Each cloud of rows lies close to a flat space through zero, with a little noise off it, and is much wider in some directions of that space than in others. After each cloud: how many dimensions does that space have?

[[ 46 -70  -3  -9 -33  -3  55 -25]
 [-16   0 -35 -12  32  30  23 -17]
 [  0  22  17   9 -11 -18 -32  15]
 [ 30  12 -10  -1 -37 -10 -41 -33]
 [ -4  -7   8   2   4  -6   7  11]
 [ 22 -72 -12 -14  -1  14  80 -17]
 [  2  42  33  17 -26 -37 -65  25]
 [  6  -6  16   6 -14 -15  -9   9]
 [-11   6  -5  -1  14   8   6   3]
 [ 25 -19  -7  -4 -22   0   5 -22]]
 -> 3

[[-16   1  -8 -28 -10  -6  -2 -26]
 [-14   0 -18  29  -2  -1  -3  28]
 [-14  19  20 -37 -10  -2   2 -21]
 [  6  11  28 -29  -2 -13  -6   6]
 [ -7 -12 -15 -16  -3  18  11 -63]
 [-15  -9 -13  58   6  23   1  14]
 [ -7  40  10  25  -6   7  15  50]
 [  8 -41 -33  57  15  -7 -21  36]
 [  0  -9  -5  30   6  -9 -14  41]
 [-23  11   9   5  -7  -5  -9  20]]
 -> 5

[[ -9 -10  21 -24 -70   6 -47 -34]
 [  0   3   4  14   5 -11  -4  12]
 [ -9  15  -6 -24   2 -21  -3  -2]
 [  9  -7   2  18   4  15   1   3]
 [ -4   1   0  -9  -9 -19   3  -1]
 [  6 -19 -13 -48 -25  37  19 -46]
 [ 15 -34   1 -17 -42  19  21 -29]
 [-17  -2  13   3 -15  13 -24  -4]
 [ 11  -2  -9 -11   3   5  13 -10]
 [ -7  -4  -6  14  31   4  27  18]]
 -> 5

[[  7 -27 -15   3  -9  14  36 -13]
 [ 15 -71 -55  -4 -13   4  26 -32]
 [ 25  -5 -14  20 -14  29  21 -35]
 [ 35  77  70  -1 -50  24 -39 -22]
 [ -4  47  18  10   1 -14  -1  12]
 [-19  -9 -17   6 -12 -12  11  16]
 [  7  -7 -10  20  30  34  -4 -17]
 [ 30   0  17  -9 -20  21 -14 -31]
 [-19 -47 -26 -22 -21 -27  15  20]
 [-21 -13  -4  -1   4   7  -2  22]]
 -> 6

[[-36 -18 -16  20  -1  -3 -37 -10]
 [-10 -13  17  -3  21   5 -45  -3]
 [ 53  14  17  -8 -16 -17  12  18]
 [ 51  12  -4   2 -44 -32  26  58]
 [-43 -13 -34  13   5  -8  -7 -11]
 [ 15  -1  10   8 -33   9   0  36]
 [-14 -11  -7   7  -6  18   0   6]
 [  9   0  -2  16 -27  -4  -2   6]
 [ 20  36  21 -32  19  -6  42 -10]
 [ -9 -15  -6   6   3   1 -20   3]]
 -> 6

[[  7 -39   3   4  -2 -21  10  -6]
 [-62  10 -37  28   4  40  85  19]
 [-20  13   5   9  14  -3  19  21]
 [ 12  36  11 -36   1  -7 -47 -40]
 [ 15   7  19 -54   5 -39 -43 -67]
 [-14  34  -3 -35   5   3  -7 -46]
 [ 25  25  38   6  14 -19 -52  46]
 [ 36  38  39 -25  10 -26 -82   1]
 [  1  14  12 -24  10 -18 -18 -21]
 [-19 -24   8  55  16  -4  45  83]]
 -> 4

[[  1 -31  44  21   3  37 -38 -18]
 [ 15 -20  38 -14   1  27 -15 -12]
 [-37  15 -18 -16  38 -56  34  -6]
 [-70  15 -22  -4  54 -88  28  -5]
 [ 19  25 -26  -6   9  13  44 -20]
 [-31  -5  16  34   8 -10 -30  -6]
 [-23   7  24   9  26  -9   4 -32]
 [ 30  -9  21  12 -35  44 -31   5]
 [ 37 -11   5   0 -47  34 -32  28]
 [ 31  42 -15 -11 -19  14  34 -15]]
 -> 5

[[  2  16  46  32 -13 -40 -44 -26]
 [ 48 -60 -16  82 -55  80 -89 -43]
 [-59   9 -45  21  24  48 -57 -78]
 [  5  -9  10  60 -26  19 -86 -60]
 [ 69 -47  43  61 -58  18 -68 -15]
 [ -8  -1   6  10  -3   7 -21 -18]
 [ 31   0  38 -12 -19 -37  32  43]
 [ 21 -25  -5  43 -22  31 -52 -28]
 [ 18 -16 -14 -10  -2  15  23  27]
 [ 72 -25  77  77 -69 -18 -84 -16]]
 -> 3

[[  8 -14   2  12  -3 -42   6  19]
 [ 18  -6  21  19 -12   8 -17   5]
 [ 24 -15  21  27 -21  -3 -18  13]
 [ 14 -24  17  22 -19 -18  -9  13]
 [-38  27 -34 -38  34  18  20 -28]
 [ -4   8  -9  -1   7  -9   0   6]
 [-27  42  -9 -30  20  85  -4 -54]
 [ 20 -41  10  27 -29 -79   5  48]
 [-18   3 -27 -23  16 -30  24  -1]
 [-52  32 -60 -52  51 -12  36 -24]]
 -> 2

[[  8 -34  -1  -3   0 -22  17 -31]
 [ -7  17  -4  17   0   2 -15  -7]
 [  0  40 -18  13 -31   3 -39  10]
 [ -4  13  -2  21   2   1 -15  -7]
 [ -2 -47  -2  40  20 -42  12 -81]
 [ -9  42  -8  17 -15  14 -38  15]
 [ -4  -8  12   5  17   4  12   1]
 [ -7 -51  28  -6  48   5  58  -7]
 [-14  43   0  30   5  23 -27  14]
 [  0  20   6  -7  -4  18  -6  29]]
 -> 3

[[ -5  -7   0  -2  20  -4   0 -16]
 [-10 -10 -19  13  14   0  11  15]
 [ -1 -24  32 -15  26 -29 -25 -42]
 [  2 -28  24  -9  12 -31 -25 -23]
 [  3  -8  25 -12   3 -12 -18 -25]
 [-11  -5  -1  20  -7  21  -4  15]
 [ 14  -2   3   0 -37 -16 -11  26]
 [ 26 -33  47 -25 -29 -67 -48 -15]
 [ 16  27   6  -9 -38   6   1  14]
 [  8  36 -17 -11  -5  19  30   5]]
 -> 4
